There are 7 hidden switches. A switch that is on adds its own fixed numbers to the row, and there is some noise. The rows also spread widely along 10 directions, which tell nothing about the answers.
Some rows, each with its switches (1 for on, 0 for off) after it:
[ -6   3  -7   3  -3 -13   7   4  -1   5  10  -6  -6 -11 -15 -11  13  22
   7  20 -14   6   3   6   7   3  -2  -5  10  -8 -14  -5  17   2] -> 0 0 1 0 0 1 1
[ -3  -1   9   0 -16 -23  18   1 -15  12  13  -2  14   3 -15 -16   8  10
  11  22  11  -5  -2  21   1  -6  -6 -15   6 -10 -12 -19  13 -15] -> 1 0 0 0 0 1 0
[-16   3   9  10  10   0  -2   3  20 -13   6   4   9  -3  15  -5  -5   3
 -18 -18   3   2   1  19   6   6   4  17  13   7  -8  -2   4  19] -> 1 0 1 0 1 1 0
[-15  -7  18  15 -16 -20   3  -6  -4  -1  19  13   4 -10 -13 -16   7  12
  -4   5   1   3   1  21   6   5   8  -5  11   4  16 -10  -5   0] -> 1 0 1 0 0 0 1
[-24  -4  15 -13   9 -11  11  -6  13  19   6  -3  13 -17  19 -10 -15  12
  -5  -7  22   2 -10  13 -14  -9  -8  24   8  -1 -12  -9 -20  -4] -> 1 0 0 0 0 1 1
[  2   2  -2  10  13   5   5  11  16   4   8  15  10  14   1  -8   6  15
   4   7   7  12  -1  -1 -10   0  -5   9   2   5  10 -22   1  11] -> 1 0 0 0 0 1 1
[ -4  12   5   4  10  -6  20   6   9  12  11   3  21  13   3  -9  -1   8
   4  16  26   2 -11  11 -18  -6  -1  14   2  -2   3 -27 -14  -3] -> 1 1 1 1 0 0 1
[  4   8  -2   6  11   3  13  17   1   0  -4   1  12 -13 -18 -21  18   7
  -3   6   3   6   6   1   1  -4  11  20  27   2 -22  -5   2  12] -> 0 0 0 1 1 1 1
[ -1 -10   8   3  -7  -2   9  12   8  11 -10  17   3 -11  -2  -9  10  18
  19  -3  12  12 -21   0  -5   2  -6  16   9  17   6  -4 -20   6] -> 0 1 0 0 1 0 0
[  0  17  10   0   1 -10  19  -2   2   4  22  -1  20  -4 -10 -14   2  -1
 -14  12   5 -10   0  21   1 -12   4   1  11  -9 -18 -18  13   0] -> 1 0 1 0 1 0 1
[-17   1  16   2   9  -7  13 -11  17   5  11   8  13  -3  20   1 -16   1
  -7  -4  17  -5 -15  19  -9 -10  -5  17  -7   2   7 -13 -19   3] -> 1 0 0 0 0 0 1
[  0  -5   8  10 -26 -14   6  12  -5   4  -8  -1   3  -5  -5 -13  12  13
  20   4  -3  -2 -10  13   4   1 -12 -16  14   2 -14  -1  16   2] -> 0 0 0 0 0 0 1
[ -3  -4  -2  22   6   1  13  15   7 -12 -16   7   5  24  14   2   6   7
  15   7  16   0 -19  14 -13   5  -4   9   1   7   7  -9 -14  11] -> 1 1 1 0 0 0 0
[-10  12   7   2   4  -8  14  -4  14  -2  10   1  15 -25  -1   3   0   4
 -10   6   3  -9  -4  28  -2 -17  -2  11   6   2  -8 -14  -7  11] -> 1 1 1 1 0 0 0
[ -3   8  -8  -5  20   0   3   2  13  20  29  12   6   5 -10 -23  -3  25
  -3  10  13  24   6 -12  -4  10   5  18   7   1   8 -19  -5   3] -> 1 1 1 0 0 1 1
[-27  -6  18  18  -8 -20  10  -1   7  -1  12   9   7  -4   4   0   6  15
   5   6  10   3  -8  25  -6   3  -5   5   5  -1  16 -18 -17  -3] -> 1 1 1 0 0 1 1
[-15   1  -5  11  19   0   1   5  15   1   7  12  -5   2  -9   0   2  22
  -6  14   6  18   5   1 -12   6   8  25   6   8  17 -11 -18  13] -> 1 1 1 1 0 0 1
[ -6   5 -17   1  22   0   3  -6   9   1  11   1 -14  -3 -12   7   4  19
  -2  18 -10  17   7  -7   8   9   6  18   1   0   0   2   5  15] -> 1 0 0 1 1 1 0
[  7   7   0   8  -7  -6  -1   8   6   6  16  10   3   5 -19 -16  15  18
   9   9  -5  15   4   0  14  13   2  -6  11   7   3  -9  17  11] -> 0 0 1 1 1 0 1
[-11   8 -10  -8   5  -8  -1   0  15  18  12  -8  -9 -10  -2  -3  -4  29
   6  13  -7  14   4  -2  -1   5 -16   4   2  -5 -17  -6  21   8] -> 1 1 0 0 0 1 1
[ -3  -9   3  23   5   4   1  16   5  -4  -6  21   0  -7  -7 -22  17  17
   7  -8  11  21  -4  -4  -4  13   7  17  21  19  13  -4 -19  20] -> 1 1 0 0 0 1 1
[ -4  -2  12  19   3  -3  27   9   1  -5  -9  17  17  -9   0  -8  13  -1
   7   7  23  -5 -24  17 -16 -11   7  19  10   9  11 -16 -36   4] -> 1 1 0 0 0 0 1
[-13  -1  -6  13  -6 -12   1  10   5  -1   3  -2 -14   4 -16   5   8  24
   0  26 -14   7  11  13  -9   1 -10  -1   4  -1  -1 -10  22   5] -> 1 1 0 0 0 0 1
[  5   1  -7  31   2   3  12  11  -6 -15 -10  10 -11   6  -9  -5  26  12
  27  11   4  10 -15  -3   9  19   9   0  12   6   7   3  -5  22] -> 1 1 0 1 0 1 1

New rows, each followed by its switches (1 for on, 0 for off):
[-14  -4  18   9   0  -7   5  -1  20   1   6  16  10 -13  16  -7   6  10
   8 -19  10   8 -22   9   5   6  -3  14   9  11  12  -8 -24  10] -> 0 0 1 0 1 1 1
[-23   0  -1  -7  30  -6   6  -6   5  14  22  -2   5   3  -4 -23 -16  17
 -21  12  19  15  10   2 -13   6  14  31   8  -8  -2 -10 -15  -8] -> 1 0 1 0 0 1 1
[  2   2  -4  11  -3  -8   1   3   3   1  16  12  -4 -17 -24 -13  24  23
  15  14 -14  16   0  -3  17   9   6  -6  11   3   8  -5   6  14] -> 0 0 1 1 0 1 1
[ 13   7  -9   4  14   5  23   6   0   5   2   7   7   0 -15 -13  13   9
   9  24   7   4 -11  -4  -8  -9   7  10   4   1  -2 -12  -5   6] -> 1 0 0 0 0 0 1
[-27  12   6 -10  11 -19  19 -12  10  11  24 -10   1 -28  -5  -2  -8  12
 -13  15   2  -1  -5  19   1  -5   3  20   7 -14 -15  -8 -12  -8] -> 0 1 1 0 1 1 1
[ -1   4  -3   4  -5  -3  -5   3  17   5   4  -1  -5   8   9   5  -3  17
  16   2  -7   6  -8   3   7   9 -17  -8  -6   2  -1  -3  18  16] -> 0 0 0 1 0 0 1
[  6  24  -4  -3  10   1  14  -8  21   0  24  -5   9   2  11   0  -7   2
   3   5  -8  -9 -13  10  15  -6 -10 -10 -14 -15 -13 -13  24  14] -> 0 0 0 0 0 1 1
[ -8   2  -3   8  27  11  13   7  13  -8 -12   1   1 -13   7 -10   0   3
  -9   2   4   1  -9   5 -10  -5  11  32  11   6  -5   2 -23  17] -> 0 0 1 0 0 0 1
[-20  -7  15  10   0 -18  11   9  -2  12  11   4  20  21   2 -13   2  15
   7  15  28   6  -4  18 -16   5  -2   8   4  -4  12 -24 -17 -17] -> 0 0 1 1 0 1 1
[ -1   5 -11 -12   4  -1   4  -6  20  17  11   3 -11   2   1   7  -5  23
  18  10  -4  13 -18  -7   4   6 -15   6 -12   3   5  -4   5   8] -> 0 1 0 0 1 0 0
[  6  -4 -14  10  10   8  11  27  -4   1 -25  -6   1  22  -1 -18   7  13
  16  16  10   7  -6  -6 -18   6   0  11  13   2 -17   0   5   6] -> 0 0 0 0 0 0 1
[  7  14 -14  -5   9   2   1   4  19  10  13   8   3 -22 -12  -7  12  24
  11   7  -9  18   0  -7   9   0  -6   5   9   7  -8  -9  11  21] -> 1 1 1 1 0 1 0
[  5  20  -5   8   6  -5  20   5   1   0  22   6   9  -5 -24 -12  17  10
  -1  20  -3   3   0   6   7  -1   8   0  13  -7 -11 -19  15   9] -> 1 1 1 0 1 1 1
[ -2  10  -5   1  26  12   3  12  25   7   9   8  10   6  10 -15 -10  13
  -5  -6  13  13  -4  -6  -8   6  -3  26   2   4   0 -12 -10  15] -> 0 1 0 0 0 1 1
[  2   5   7 -11  -6 -11   6  17  11  26  15   6  28   2  -9 -24   1  20
   2  12  11   7   6  10 -17 -14 -13   2  11   0  -8 -31  12 -12] -> 0 0 1 0 0 0 1
[-17  -9   2  27  -8  -6   4  27   7  -7 -20   2  -4  19   2   8  16  22
  17  13   5   9  -1  12 -22  10 -15  10  16   6  -1 -12   7   7] -> 1 1 0 0 1 1 1
[ -5   0 -10   9   2  -3  -6  14   8  -7  -1  -9  -6  13  -3  -5   0  18
   0  10 -14   5  12  10   3   9  -8  -3   3  -6 -14  -1  32  11] -> 0 0 0 0 0 1 0
[-19  -6   1  10   8  -9  -9   2  10   4  15   9  -6   7  -8  -6  -5  24
 -11   5   2  15  15   9  -4  13  -3  11   3   2  13 -11   3   4] -> 1 1 0 0 0 1 0
[ -2  -2  13   0  -5 -14  12  15  -7  23  14   8  29   6 -13 -32   2  15
   6   6  34   8   0  11 -10   1   0   6  16   0   0 -24 -10 -14] -> 0 1 0 1 0 1 0
[ -2   4  -3  22  -3   0  -1  17   1 -10  -3   2  -8   5 -19 -11  14  13
   0   6  -5   8   7   5   6  17   6   7  20   8  -7   1  14  20] -> 0 1 0 1 1 0 1
[-22  -1   8   4   4  -5  -7   4  16   6   3   0  -3  -1   9 -10 -10  17
  -6 -14  15  15  -1   7  -5  18  -3  22  20  10  -9   4  -4  13] -> 1 1 1 1 1 0 1
[ -7   1   6  15   4  -7  11   6   3   3   8  15   8  -6  -4 -14  13  17
  12   2  16  12 -11   5   0  10   7  13  14   7  12 -11 -22   9] -> 1 1 1 1 0 1 1
[-10   7   1   0   8 -17  25 -12  -1   1  15  -8  10 -11  -4   4   6   6
   4  23   7  -8 -11  22   3 -12   3   2  -3 -12  -6 -13  -7  -5] -> 1 0 1 1 0 1 0
[  4   6  -2  -6  -5  -1  -4  11  26  24  13  14   6   4   0  -6   5  29
  18   1   3  21  -6  -8  -8   3 -22   4   7  12   0 -20  15  11] -> 1 1 1 0 1 0 1
[-11   6   8  12  13  -6  16   4  15  -2  13   9  18  15   7   5   2   5
   1   9  20   1 -12  19  -7   1   0  16  -4   0  14 -24 -21   1] -> 0 1 1 1 1 1 0
[-17  -8  13  18  -9  -8  -3  11   1 -12 -15  -5  -4  -9   6 -13   0   6
  -6 -11  -1  -4  -1  22   1   6   0   7  21   6 -13   9   2  12] -> 0 0 0 0 0 0 1
[-11  14   5  -4  12 -15  21 -13   5  14  32  -3  11   8   5 -10 -13   7
   3  13  21   1 -17  11   1   4   0   4  -7 -16  -2 -19  -8  -9] -> 1 1 1 0 0 1 1
[ -1   7   2  -2   0 -11  25  18 -12  20   2  -9  15  19 -12 -23   4  13
  11  27  28   2  -5   8 -22   0   0   7  19  -8 -22 -18   5 -15] -> 1 1 1 0 1 0 1
[-10   0  11   0  12  -5   9   1  18   9  21  18  22  -3  -1 -11   1  12
  -7   0  12  10  -4  12  -2  -5   1  19   2   5  14 -23 -16  -1] -> 0 0 1 0 1 1 0
[-12   7   8  12  14  -3   0   0  14 -11  14   1   7  -1   5  -5  -6   3
 -18  -3   2  -2   5  19   5   4   5  12   4  -4   1  -8   0  15] -> 0 0 0 1 0 1 1
[-29   0  10  -5 -12 -24   3  -2  11  13  12  -5   0 -33  -3   3   3  27
   0   8  -8   2   1  21  -3  -6 -14   3  11  -3 -12 -10   5  -2] -> 1 1 1 0 0 1 1
[ -3   6  16  11   1  -2  24  12   8  -7 -15   3  27 -12   9  -5  13  -4
   4  -1  19 -11 -17  24 -13 -18   2  19  23   7 -17 -14 -16  10] -> 1 0 1 1 1 0 1
[ -4  12   7   0   5  -3  11  -6  17   0  10  -2   9   1  19  -2  -8   0
   2  -8   7  -3 -19  15   5   3  -5   4   4   0 -14  -4   6  12] -> 1 0 1 0 1 0 1
[  4   0  -3  12   3   3   6  16  -8  -8 -10   0   3   1 -20 -17  11   8
  -6   8   4   6  12   7   0   4  13  14  28   7 -20   5  13  14] -> 1 0 0 1 1 0 0
[ -5  -1  16  19 -19 -19  17   7 -18  -6  10   6   5  -2 -28 -19  14   3
  -4  12   6  -7   0  27   8   3  10  -4  16  -1   0  -9   2  -4] -> 0 1 0 0 1 0 0
[  7   1  -6   4  10  10   9  29  15   7 -24   1  19   4  10 -15  17  19
  25  -4  19  17 -10 -10 -18   0  -8  22  31  13 -23  -8   0  18] -> 1 0 1 1 1 1 1
[  2  14  -5  16   2   0  19  13   2 -10  -9  -8   9  10   6  -1   8   2
  12  15   9  -8 -14  14  -6  -1  -1   1  10  -3 -21  -9   8  15] -> 1 1 1 1 0 0 1
[ 15   6  -4   4 -14   2   1  11   2  -1  -9  -4  -1  -5   4 -18   3   7
  22 -13  -1   0 -19   3  18  13  -8 -13  13   6 -23  11  21  23] -> 0 1 0 0 0 0 0
[  3  -3  -4  14  10   1  14  17 -10   5   2  10   2  17 -12 -32  10  15
  14   9  24  16 -10  -9  -3  21  13  11  16   1   4  -5 -17   1] -> 0 1 0 0 0 1 1
[-17 -12  -5   2   6  -9   7   1   3   7  -3   1 -20  -6 -12   1   6  26
   7  23  -6  14  -2  -1  -7   7   1  21   4   2   4   5 -10  -2] -> 0 0 0 0 1 0 1
[ -7   2  -7  -8   8  -7  12   0  14  15   8   0  -6  -7  -3   7   6  26
  15  20  -7  14 -10  -4  -2   0 -13   9  -3  -4  -4  -8   5   1] -> 0 0 0 0 1 1 1
[-21  -3   3  28  10  -2  -5  12   7 -26 -10  -2  -2  -5   1  -5  11   9
 -13  -1  -4   5  13  19  -2   9  10  16  24   6  -7   1   1  22] -> 1 0 1 1 0 1 1
[  7  -7   3   8   2  -1  19  10  -5   6  -9  18   6 -17 -15 -22  16  12
  12   7  18   8 -15   0  -6  -5   9  17  16  16   6  -5 -28   8] -> 1 1 0 0 0 0 0
[-17   1   2  15  19  -6  22  -5   5 -15   6   5  -2 -12  -3   7   7   4
  -8  22  -4  -5  -8  19  -3 -10  11  20  -6  -7  12 -11 -25   4] -> 0 0 0 0 0 1 1
[ -1  -2   1   9  13   4   4   5  17   0   7  22  10 -10  -4  -8  10  14
  -6   3   1  12   2   6  -4  -9   1  17   4  11  17 -17 -11  15] -> 1 0 0 0 0 1 0
[  2  -1   3   3   5   3  13   9  15   4  -3  13  16   5   9  -5   6   7
   9   2  14   5 -16   8 -11  -7  -6  16   6  12   3 -15 -11   9] -> 1 0 1 0 1 0 0
[ -7   2   4  12 -11 -13  15   8  -4   1  -6  -4  -1  -8   1  -2  12  15
  25   8   7   0 -19  11   4   8  -8  -5   9  -2 -10  -1  -1   5] -> 0 1 0 1 0 1 1
[ -2  -3   5  18 -20  -8   0  27   0  -7 -12   4  10 -15 -11 -18  23  18
  13  -1  -3   3   2  17   2   0  -8  -5  26   8 -13  -7  12  11] -> 0 1 1 0 0 1 0
[-30  -2  15   2   1 -19   0  -2  17   2  15   2   8 -19   0  11   1  17
 -16   5  -5   4  12  30  -3  -8  -6  16   6   1   3 -16  -3   0] -> 0 0 1 1 1 1 0
[  1  -4   2   7   5   1  15   3   1  -2 -10   1   4  24  24  -9  -4   1
  21  -7  24   2 -32   3   0  17   0   9   4   6  -6   7 -13   9] -> 1 0 1 0 1 0 0
[-18   5   3  17   9  -6   7  -4  15 -17  10   4   1  -4   8   8   3   6
  -9   5  -8  -2  -2  22   4  -1   2   5  -1  -4   5 -12   2  16] -> 1 0 1 0 0 1 1
[  3   6  -6  -3   6   0   5  22   9  13   2   0  16   4 -13 -22   4  20
  -1  17   1   6  13   6 -17 -11  -5   9  16  -1 -16 -19  16  -1] -> 0 0 1 0 0 0 1
[-12   9   0  20  17  -6  24   4  -6 -22   7  -7   4  -4 -13  -8   5  -4
 -18  19   2 -13  -1  26   6  -1  21  12   7 -13  -5  -7 -10   5] -> 0 1 1 0 0 1 0
[-13   6  11  24  -6 -10  10   8   1 -14  -1  -2   2   9  -1   3   3   1
  -3   5   5  -8  -5  26   0   8   0   1   9  -1  -4  -8   5  10] -> 0 1 0 1 1 0 1
[-20  -3   5  -2  -5 -16   2 -11  15   9  16   5  -8  -9   8  10  -6  20
   8   3  -2   6 -12  14   7   5 -14  -1 -10  -1   8  -6   0   5] -> 1 1 0 0 0 1 0
[  2  10   0  13  -4  -5  -2   9   9   3  19  15   5  -3 -23 -13  13  18
  -1  11  -4  15  12   5   3   5   3  -2  12   7  10 -19  13  13] -> 1 1 1 1 0 0 1
[ 11   4   9   1  -1  -1  19  15  -6  15   2  -1  24  32   8 -33  -6   0
  14  -3  36   0 -18   3  -7  10  -2   3  13  -3 -17 -11   2  -7] -> 0 0 0 0 1 0 1
[ -2  14  -5 -11  21   1  13  -5  21   6  14  -2   9 -14  -3   2  -4   7
 -11  11  -5   2  -2  10   1 -12   2  21  -1   0 -11 -10   0  11] -> 0 0 1 1 1 0 0
[  0   9   3  14   0  -7  10   6   2  -6  11   1  12   9  -7  -5   9   4
   3  13   3  -2   2  17   2  -1  -3  -7   6  -7  -7 -19  18   9] -> 1 0 0 1 0 1 1
[  5   6   5  11  -4  -7  16   5   3  -5  11  10  12   1 -13  -4  17   6
   6  14  -5  -2  -5  16   9  -6  -1  -7   2  -2   1 -18  10   6] -> 0 0 0 0 1 1 0
[ -6  -7 -12  15  17   7   0  20   1  -8 -15  -3  -8  19  -6 -15  -3  14
  -6   8  10   9   6   2 -12  14   9  23  11   4  -2   6  -7   9] -> 0 1 0 0 0 0 0
[-26  -4  12  -3   8 -13   3  -4  12   4  11   1  13 -24   3  -8  -5  13
 -20  -2   6   2   7  25 -10 -12   0  22  11   0  -5 -12 -12  -1] -> 1 0 1 0 0 1 0
[ 10   9  -3   1  16   5  17  20  -1  10  -7   1  25   3  -7 -29   9  10
   6  10  24   8   0  -4 -15  -7   5  18  25   2 -22 -15  -3   5] -> 1 0 0 1 0 1 1
[  3  12  -4  19  27   6  33  14  -7  -7   5  11  20  12 -15 -25  14  -1
  -3  22  28   2  -8   5 -13  -3  24  24  14  -5   4 -22 -27   2] -> 1 1 1 0 0 1 1
